Every row belongs to one group in each of 4 separate groupings. Each group adds its own fixed numbers to the row, and there is some noise. The rows also spread widely along 12 directions, which tell nothing about the answers.
In the rows, 128 means zero.
Known rows, each followed by its group in each grouping:
[149 155  96 119  89 133 129 129 131 127 152 139 128 190 164  90 150 118
 140 148 142 146  73 113 102 109 140 144 113 121] | (2) K570 Rumil K831
[127 111 108 155  89 106 111 173 190 203 144 125 148 185 104 141  99 162
 121 119 159 119 171 114  96 232 139  99 152 115] | (1) K966 Rumil K596
[130  81 187 159 129  77  86 119 107 117 110 188 132 112 124 113 171 153
 135 119  90 202 140 153 170 145  95 113  93 160] | (2) K973 Fegag K126
[105 137  83 152  89 117 116 162 147 111 139 162 127 155 119 114 130 112
 147 130 170 129  97 151  98 112 126 169 128 141] | (1) K973 Fegag K101
[ 90  64 175 123 113 104  84 139 145 125  98 146 192 147 161 112  85 127
 104  76 108 152 190 143 154 105 101 144 165 206] | (0) K966 zete K791
[ 91 123 180 105 163 116 127 110  73 122 111 167 153  82 113 123 123 126
 150  89 118 153 136 137 187 112 119  93  74 153] | (0) K193 Ruvim K126
[183 150 156 126  88 144  68 113 116 140 103  96 126 101 169  92 187 129
 122 102 109 136 156 169 127 138 135 111  80 159] | (2) K193 Ruvim K791
[134 157 131 137 166 160 141  98 141  54 125 124 116  74 112 164 125 138
 109 167 119  87  88 123 148  62 120 156 113 144] | (0) K308 zete K831
[156 183 135 108 129 153  99 129 178 119 141  85 135 115 168 144 125 169
  69 130 107  99 130  87 113 127 161 105 107 145] | (1) K308 zete K679
[126 157 160 109 137 137 158  78 120  93 129 121  74 157 100 148 157 118
 161 190 145 113  70  84 162 128 141 100  86 147] | (0) K570 zete K596
[156 137 135  89 135 108 123  97  96 147 118 153 166  87  94 195  45 117
 132 107 127 105 143 115 187  80 122 152 162 163] | (0) K973 zete K679
[182  97 107 121 105  98 118 120 134 137 121 209 148 116  98 166 107 163
 136 131 132 171 105 155 129 138  99 138 116  92] | (1) K973 zete K101
[ 71 119 147 103 169 122 138 139 136  89 146 181 176 139 171  93 126 158
 105 118  94 176  85  94 118  98 130 101  85 112] | (1) K570 Ruvim K679
[137  77 176 124 125 113 143  82 127 101 100 142  89 109  97 159 163 122
 171 174 142 124 131 150 165 156 102 115 132 133] | (2) K973 Ruvim K101
[100 108 142 121 136 126 133 130 139 126 111 129 155 109 135 138 108 130
 146 133 133 110 164 147 146 122 116 139 155 127] | (1) K570 zete K101
[129  52 120 132  83 193 148 131 138 127  78 104 164 176 156  52 141 126
  90  75 117 120 170 177 104 180  88 112  97 182] | (0) K193 Ruvim K596
[160 146 121 132 142 179 149 105  93 130 125 110 136 111 128 106 141 124
 115 128 108 110 113 127 151 104 126 122  76 140] | (2) K973 zete K831
[115 106 148 107  89 107 113 121  68 143 122 150 161 150 160  76 138  81
 162  88 117 173 135 157 178  72 110 156 124 191] | (2) K966 Rumil K101
[117 124 150 131 127 156 112 132 102 117 115 103 180 131 193  55 150 108
  99  85  76 129 150 139 149  67 117 151 121 197] | (2) K193 Ruvim K126
[ 95 127 171 145 138 149  92 142 137 109 107  82 132  95 187  79 185 134
 117 114 103 121 172 157 124 156 137  89  98 147] | (2) K308 Ruvim K596
[132  78 199 113 148 114 142  76  92 114 104 146 119 125 109 131 156 131
 155 138 106 153 130 125 192 147 103  91  94 159] | (2) K193 Ruvim K831
[127  99 127 139 135 135 125 130 121  84 118 162 172 134 195  52 169 139
 114 134  73 173 102 160 111  89  88 156 110 122] | (1) K193 Rumil K596
[ 99 116 172 142 133 135  94 136 152 125 114 113 129 111 144 113 156 161
 109 119 120 138 158 131 133 170 138  89  92 146] | (2) K570 zete K679
[ 90 111 173 130 120  96  63 138 131  98 106 151 146 108 157 125 135 122
 144 109 132 151 147 150 150  97 124 147 137 175] | (2) K193 zete K791
[135 154  94 125 106 137 127 137 167 117 151 136 148 152 144 120 117 141
 107 139 133 122  94 112 100 107 136 157 131 131] | (1) K570 Rumil K679
[140 106 156  98 114 115 121 109 174 100 122 127 158 162 167 146  95 148
  82 119 102 124 145  91 146 112 118 138 166 187] | (0) K308 Rumil K126
[112 142 121 129 144 131 119 137 111 142 131 160 160 115  84 145  82 144
 115  92 137 133 116 111 148 119 132 120  96 154] | (0) K193 zete K679
[ 78 120 129 109 124 129 146 133 116 112 126 146 124 143 172  76 163 102
 185 160 162 135 107 147 105 130 120 129 138 100] | (1) K193 Rumil K679
[137 166 105 132 139 123 126 146 174 128 153 151 101 134  96 180 132 177
 120 168 167 105  93  87  87 181 156  95 107  55] | (2) K193 Fegag K101
[149 112 122 114 103 127 115 125 107 134 130 181 163 126  99 131 111 141
 104  78 117 169  97 136 152 102 116 123  72 162] | (2) K966 Ruvim K679
[165  83 177 103 124  92 145  65 141 115 111 132 137 148  83 198  86 135
 128 149 102 112 143  94 211 126  99 149 172 204] | (1) K193 Rumil K596
[148 120 137  59 122 188 172  77  89  79 113 135 136 136 157 100 137 121
 102 102 110 137  81 116 165  88 116 111  35 162] | (2) K193 Rumil K831
[102 141 120 190 150 170 110 146 146  75 110  92 124  40 121 122 166 121
 125 145 127  74 140 191 121 103 117 160 127 135] | (2) K308 Ruvim K596
[108 111 106 122 120 152 168 125  88 127 136 187 128 151  52 134 111 125
 139 100 161 150  74 126 163 128 114 105  40 147] | (2) K966 Fegag K831
[149 133 101 133 104 138 124 130 133 107 127 126 158 138 165  97 142 110
 129 137 115 115 113 155 107  70 112 186 159 142] | (1) K193 Ruvim K101
[ 42  71 137  94 136  87 145 142 125  98 127 194 164 170 122 150  76 100
 175 126 165 134 110 109 145 110 115 140 183 137] | (2) K193 Ruvim K596

New rows, each followed by its group in each grouping:
[116 127  97 102 121 171 169 133 106 140 136 153 157 159 109 109 102 123
 123 103 138 134  91 119 137 119 124 107  65 132] | (1) K966 zete K596
[ 90 104 149 119  99 110 128 126 140  98 127 143 107 176 143 115 158 103
 168 147 159 143 101 125 132 128 128 127 139 162] | (2) K308 Ruvim K101
[111 147 121 183 102  97  79 155 102 126 141 168 147 155 112  75 150 120
 134  91 121 188  86 143 139 101 124 158  78 196] | (0) K193 Rumil K596
[160 127 118 122 129 167 183  81 118  91 137 139 124 182  88 123 121 129
  98 140 114 125  53  82 160  94 109 140  72 189] | (0) K193 Rumil K831
[ 80 106  94 162 105 144 147 158 140 117 140 160 124 182  67 114 133 117
 141 113 181 132  75 128 116 143 125 136  92 162] | (2) K193 Ruvim K101
[144 168 116 164 156 105 113 141 162 153 152 119 132 134 108 172 108 154
 133 183 130  91 128  91 109 149 143 128 187  97] | (0) K308 zete K596
[ 92 108 148 169 141 127 158 125 115 150 133 143 121 145  61 121 135 124
 154 139 146 131 126 123 168 155 111 112 110 159] | (0) K966 Rumil K126
[147 148 111 165 105 129  84 144 115 118 132 158 145 114 151  70 164 144
 114  98 111 182 102 172 108 113 118 138  62 142] | (0) K308 Rumil K831
[ 98 128 141 122 133 116 116 131 163 110 125 117 160 112 162 142  99 117
 141 148 133  93 160 134 134  92 125 170 194 137] | (1) K570 Rumil K791
[138 166 129 161 109 131  97 146 160 147 137 102  93 144 161  86 201 149
 155 176 147 133 124 140  80 182 152 100  99  85] | (1) K570 zete K831
[127 150 144 131 146  93 116 120 114 128 142 140 133 143 164 105 147 124
 164 172 123 137 114 111 118 111 130 139 161 101] | (0) K193 Rumil K831
[128 136 156 116 116  82 107 117 129 131 142 155 111 153 148 120 158 124
 168 170 139 152 102 113 113 131 135 111 149 110] | (0) K966 Ruvim K679
[136 127 133 113 148 142 157 103  88 136 107 112 149 110 143 120 126 104
 161 154 108  84 157 147 154 111 102 144 164 120] | (1) K193 Fegag K596
[128 164 119 199 135 110  81 153 154 114 136 150 108  92  59 157 139 167
 114 130 149 121 114 141 117 150 133 136  87 139] | (0) K193 Fegag K831
[228 182 138 109  85 104  88 101 140 165 152 118 106 180 163 120 164 156
 118 152 104 161  96  81 118 152 160  98  84 131] | (1) K973 zete K831
[116 184 136  81 121 128 106 134 145 131 142 114 123 154 153 144 101 136
 119 115 161 107 118  71 119 135 177  94 103 135] | (0) K193 zete K831
[124 119 136 143 145 116 124 138 150 123 140 149 142 155 160  94 161 157
 134 160 113 148 109 117  91 149 123 112 127  89] | (1) K193 Ruvim K831
[198 169  96 104 112 180 150 103 148 126 135  81 145 139 162 119 120 136
  87 141 107  78 117 109 115 100 133 153 124 135] | (1) K193 Rumil K831
[148 183 125 158 139 107  88 129 126 122 139 148 120  93 117 149 141 140
 141 157 128 126 108 136 119 107 134 137 124 113] | (0) K308 Fegag K791
[ 99 141 110  90 133 190 181 118 102 120 114 114 125 101 119 116 119 106
 155 114 174  83 126 149 142 138 130 108  72 115] | (1) K193 Rumil K831
[125  95 166 138 145 144 135 101 123  82 101 129 139 123 150  90 161 141
 107 133  86 143 127 141 148 124  96 124  95 161] | (0) K193 Rumil K596
[150  93 119 132 148 112 131 126 140 115 130 172 181 131 145 138 102 157
 108 143  96 138 121 121 123 105  96 162 171  99] | (2) K193 Rumil K831
[137 136 104 149 119 164 129 148 148 137 133 137 161 120  86 130 100 155
  71  79 127 114 125 130 126 127 126 121  76 157] | (0) K966 Ruvim K126
[ 96  99 126 132 131 157 144 137 125 117 110 119 157 141 163  84 136 115
 137 132 117 120 142 154 129 123 104 133 137 144] | (1) K308 zete K596
[159 119 126 117  97 148 169 100 123 147 133 138 104 198 113 102 164 125
 145 160 145 135  88 112 119 161 120  91  96 127] | (0) K966 Ruvim K126
[120 125 144 123 149 124 139 126 107 124 142 172 145 165 140  80 166 154
 129 129  97 188  75 103 123 147 126  76  48 110] | (1) K193 Ruvim K596
[113 189 135 106 104 116  80 159 136 129 150 145 131 110 163 109 153 139
 127  97 144 154 107 129 113 114 170  97  60 121] | (1) K966 Ruvim K126
[107 155 113 118 116 149 120 144 102 145 112 128 141  75 129 123 120 105
 160  93 167 101 153 178 131 128 134 119 112 123] | (0) K308 Ruvim K126
[173 156 148 161 125 137  87 121 157 144 112  78 127 115 181 100 175 152
 110 165  94 100 178 148  91 157 126 122 148 110] | (0) K570 Fegag K791
[117  79 145 137 106 115 111 127 152 116 114 178 138 141  86 143 119 147
 123 109 147 159 122 148 130 152 106 112 100 156] | (0) K966 Ruvim K791
[120 121 119 135 148 134 139 124 121  97 136 168 147 135 132 121 129 136
 132 153 119 146  79 120 132  83 115 148 115 112] | (2) K570 zete K831
[184 181 117 127 122  95  57 148 118 181 140 143 164  71 146 161  99 154
 122 102 119 132 156 133 127 122 155 130 131  91] | (2) K973 zete K831
[170 154 122 134 106 123 116 117 137 143 138 124 137 127 112 146 116 136
 110 127 123 117 125 123 142 107 129 150 129 151] | (0) K966 Rumil K101
[215 101 117 139  85 134 127  88 114 119 108 135 146 129 140 106 147 113
 130 139  92 135 120 177 141  84  86 184 140 170] | (1) K973 Ruvim K831
[ 73 144 202 126 142  96  99 124 170 100 139 100  96 141 137 136 149 143
 136 140 143 124 139  77 157 158 163  94 105 181] | (1) K193 Rumil K831
[151 108 153  99 125 156 147 108 169 112 126 104 119 156 176 113 170 158
  97 163 110 115 126 104  99 162 130  83 114  95] | (2) K966 Ruvim K101
[ 99 151 205 113 173 136 133 103 109 129 121  87 122  86 146 121 154 127
 136 140 105 101 168 110 173 128 144  75 110 141] | (0) K966 Ruvim K126
[149 132 143 120 110 129 111 114 164 116 120  86 141 147 171 127 117 124
 107 134 117  91 156 117 121 114 132 144 176 174] | (0) K308 Ruvim K831
[104 109 112 144 114  92  96 157 138 126 118 162 178 121 114 150  76 124
 134 100 132 118 157 155 140 103 106 182 179 165] | (1) K193 Fegag K596
[ 67 114 143 134 156 109 133 149 134 150 141 157 155 162 135 107 106 132
 149 127 146 146 134  95 117 164 135  92 133 112] | (0) K973 Rumil K791
[179 116  91 165  87 154 136 115 125 152 120 136 125 145  56 144 126 120
 137 131 156 111 108 155 141 142 103 161 117 165] | (2) K193 Rumil K791
[248 124  95  98  62 161 120  91 127 137 109 119 159 140 148 137 109 128
  77 104  95 118 124 144 140  83 108 174 124 175] | (2) K973 zete K101
[172 116 107 107 108 153 145 101 157  83 109 136 140  98 123 160 116 142
 106 139 126  98 116 155 132  96  99 173 132 134] | (1) K193 Rumil K101
[156 133  64  97  89 145 131 139 103 158 125 153 173 139 138 133  79  99
 147 115 161 100 117 150 111  87 117 179 181 114] | (2) K193 zete K679
[150 109 140 148 137 104  87 130  99 138 110 175 172  57  97 147 115 157
 121  86  99 162 150 174 169 129 102 135  97 132] | (2) K193 Rumil K596
[170 135 104 146 135 181 169  99  64 156 108 136 118 108  92  87 170 128
 148 141 125 121 109 171 126 158  93 101  62 102] | (0) K193 Fegag K679
[105 101 139  98  87  92 101 138 145 118 113 164 157 135 151 135  98 119
 147  97 152 141 153 152 147 115 115 161 162 166] | (1) K193 Rumil K126
[102 144 162 153 157 111 108 138 116 168 123  88 137  79 147 121 152 119
 173 153 127  91 195 152 138 150 142 116 176  94] | (2) K570 Ruvim K101
[172 131 114 101 129 145 169  89 121 101 136 158 140 130 120 142 123 140
 117 148 105 138  74 117 153  89 107 141  99 128] | (1) K308 Rumil K101
[ 84 105 156 105 139 169 143 121 133 101 101 111 109 106 163 111 163 114
 160 164 161  98 145 155 118 140 123  97 121  95] | (2) K966 zete K791
[ 94 139 162 164 141 110  72 160 167 139 141 124 157 162 148 106 123 164
  88 101 109 157 144  90 119 150 148  96 108 178] | (0) K308 zete K791
[158 130 143 128 132 118 126 109 111 133 124 157 116 122 106 131 152 156
 140 139 119 151 115 133 143 159 115 100  74 117] | (1) K193 Fegag K831
[115 152  91 149 102 141 131 151 120 144 149 146 159 154 109  92 120 120
 124  90 136 148  98 137 137 100 132 154  80 169] | (1) K570 Rumil K101
[132 135 117 138 109 111 100 139 138 114 127 151 153 120 135 127 113 122
 120 109 131 130 123 144 119  93 128 159 136 151] | (0) K973 Ruvim K101
[ 97 149 138 122 121 153 126 130  87 175 108  96 125 108  99 118 114  97
 167  95 174  88 169 148 157 157 141 102 110 167] | (0) K193 zete K679
[ 74 116 147 177 138 118 140 145 188  99 155 126 118 194 115 112 148 143
 115 163 129 134  97  79 132 140 128 132 136 187] | (1) K308 Rumil K126
[137 119 139 108 114 104 112 126 125 147 131 167 152 130 132 130 110 146
 123 110 126 159 128 126 133 136 121 111 117 124] | (0) K966 Rumil K679
[ 86 136 115 123 110  36 103 168 102 184 168 212 165 218 150 101 112 116
 203 139 147 199 100 102 111 141 138 122 165  90] | (1) K570 Fegag K596
[141 168 136 127 121 106  88 130  79 137 123 154 141  87 158  96 162 108
 174 122 127 147 122 171 129  86 128 143 120 115] | (0) K193 Ruvim K126
[ 94 141 127 134 115 121  95 151 132 124 132 152 145 120 111 136 110 124
 135  92 160 135 123 133 142 118 141 136 101 161] | (2) K193 Rumil K791
[ 63 173 139 177 141 108 103 150  89 130 148 138 127 118 111  83 148  99
 174 114 149 150 108 141 154  99 145 141  86 166] | (0) K570 Rumil K831
[110  86 170 145 147  92 109 116 145  75 125 166 170 122 130 131 111 149
  94 116  71 167 123 116 176  86 100 158 123 198] | (1) K973 Rumil K596
[145  79 141 117 108  98 148 109 152 139 124 172 131 198 105 151 116 142
 153 167 139 146 111 102 142 155 100 130 169 140] | (1) K193 zete K126
[143 143 129 146  64  93  63 147 150 162 125 128 133 117 104 145 113 134
 139  80 159 140 165 166 151 156 142 146 109 186] | (1) K570 Rumil K831
[145 155 125 103 117 143 115 143 202 145 141  80 146 191 177 140  96 169
  64 129 121  90 148  56  85 179 165  85 147 132] | (0) K308 zete K596
[137 151 112 144 117 166 123 133 131 121 126  89 133 126 148 107 139 119
 107 124 124  89 138 136 124 112 131 142 121 161] | (2) K308 Fegag K831
[147 122 120 137 107 116 116 128 151 131 127 152 124 152 101 150 114 157
 114 121 144 136 124 124 122 171 122 108 106 144] | (0) K308 Fegag K831
[149 189 144 105 150 165 126 111 136 125 129  80 116 105 148 138 129 147
  95 137 118  84 130  89 129 143 165  81  77 123] | (0) K973 zete K596
[187 159 130  90 109 142 129  97 130 136 124 103 127 138 158 131 140 132
 119 142 121 101 125 114 114 128 141 116 123 118] | (0) K193 Ruvim K101
[ 79 167 167 173 144 117  90 145 186  79 139 103  83 108 148 116 181 146
 122 168 146 111 124 111 109 146 156 117 114 142] | (0) K973 Rumil K126
[107 123 111 100  90 160 166 122 111 131 116 114 128 165 157  83 141  78
 175 136 168  97 127 151 130 118 118 150 145 146] | (1) K193 Rumil K126
[ 98 150 147 145 135 161 134 126 132 129 135 108 117 129  76 126 136 130
 124 100 144 121 115 113 162 151 147  83  42 198] | (1) K308 Ruvim K791
[122 169 122 127  93 152  93 155 112 160 122 105 150  91 153  87 133 117
 119  58 138 126 167 164 143 131 150 119  65 171] | (1) K973 Rumil K126
[ 59 132 146  93 116 132 121 154 178 100 122 100 132 164 209 102 131 109
 141 142 172  82 155 112  80 138 151 119 186 123] | (0) K193 Ruvim K126
[175  88  98 121  85 151 163 121 115 180 121 144 172 189 122  94 109 120
 120  97 115 138 133 137 133 146 100 129 122 161] | (1) K973 Ruvim K126
[145 132 115 118 114 169 145 128 149 147 120 103 129 153 147 105 146 148
 122 146 130 110 134 130 103 183 132  90  95  99] | (1) K570 zete K596
[107 140 130 117 132  99 113 141 137 101 146 175 168 153 132 137  94 141
 103 107 112 147  99  91 148  72 126 156 125 174] | (1) K193 Fegag K126
[169 132  94 115  76 113  88 153 192 141 139 128 157 177 168 154  96 145
  95 140 136 108 133 111  80 127 138 159 193 118] | (2) K966 zete K596
[150 161 123 131 124 168 130 111  68 155 118  94 136  91 105 123 125  96
 145 103 130 100 139 152 185  94 131 135  93 178] | (2) K308 zete K831
[ 74 134 165 149 151  85 119 115 136  76 131 143 106 125 127 136 149 109
 179 188 140 126 106 123 149 100 124 154 163 140] | (0) K570 Rumil K596
[183 129 109 107  79 128 131  96 133  95 143 151 134 197 135 125 124 118
 108 135 119 145  57  95 143  70 119 175 117 190] | (2) K193 Rumil K831
[ 93 182 124  74 157 151 174 114 104 116 163 142 132 143 145 110 124 122
 141 142 139 130  63  74 140 101 157  93  67 103] | (1) K570 Rumil K679
[140 175 139  97 140 137 138 107 127 124 137  93 141 122 161 132 125 118
 135 155 109  86 125 102 142  95 150 127 139 124] | (1) K570 Ruvim K596
[168 142 106  61 106 165 137 100 128  85 113 127 172 102 182 133  76 119
  79  90 113  98 124 133 135  53 122 165 118 154] | (0) K973 Rumil K831
[156  98 121 140 140 115 144 116 125 150 122 179 140 123  69 166 107 159
 152 149 137 139 117 136 145 162 101 121 121  99] | (1) K193 zete K831
[128 132 131 158 101  89  84 167 151 198 145 131 150 202 135 102 109 153
 108  90 133 154 165  93 102 208 151  87 121 154] | (0) K973 Fegag K831
[112 135 191 106 152 124  72 125 104 103  94  99 156  48 222  96 158 132
 120 104  86 118 205 166 146 103 127 119 127 130] | (2) K193 Fegag K831
[145  46 150 157  95  62  81 126 155 115  96 188 132 138 118 158 143 145
 167 164 134 164 145 175 128 164  80 161 197 126] | (2) K193 zete K596
[135 109 150 105 137  82 147  89 110 115 131 158 158 153 124 161  83 106
 158 161 104 122 126 107 188  62 101 179 198 168] | (1) K570 Fegag K831
[ 83 148 177 160 160 137 118 131 171  73 132 130  81  70 114 128 196 169
 126 168 137 131 109 132 134 153 136  89  54 110] | (1) K966 Rumil K126
[107 122 112 128  98 117 120 136 143 112 130 168 102 121  64 187 103 119
 166 137 201 112 101 140 144 125 130 145 125 134] | (2) K966 zete K831
[180 177  88 145 100 124  97 146 177 146 141 114 123 114 141 150 134 153
 119 167 149  92 129 140  68 153 142 142 158  64] | (0) K966 Rumil K596
[110 102 147 171 135 106 105 145 171 122 130 146 137 120  81 173 112 154
 114 142 134 116 143 122 153 127 116 149 161 157] | (2) K966 zete K126
[131 156  89 159 126 132 128 133 116 113 131 138 138 106 116 125 120 103
 157 149 153  94 105 157 118  74 115 196 162 127] | (0) K193 Rumil K831
[186 166 108  91  84 115  97 125 143 187 132 102 137 106 143 176  86 124
 137 124 161  78 174 126 122 155 156 134 182 108] | (2) K973 Rumil K679
[130 111 188 114 144 136 145  85 129 107 104 124 111 115 127 126 163 147
 131 145 110 132 138 126 162 157 117  80  87 142] | (0) K570 Ruvim K126
[ 67 108 167 125 143  77  91 157 119 147 124 156 169 124 169 106 110 127
 161  97 134 158 173 139 128 147 132 101 156 125] | (0) K308 Ruvim K831
[120 121 137 117 110 145 121 134  99 154 103 121 154  98 165  77 156 118
 156  95 126 137 170 192 130 145 121 109  93 116] | (1) K570 Ruvim K101
[124 108 133 139 114 104 117 125 148 112 108 147 113  91 100 164 141 125
 181 162 167 105 141 177 126 143 110 154 167 107] | (1) K193 Ruvim K101
[152 148  91 135  91 150  94 149 178  89 120 108 144 114 187 114 136 127
 102 141 126  96 126 160  81  91 129 181 152 130] | (1) K973 zete K596
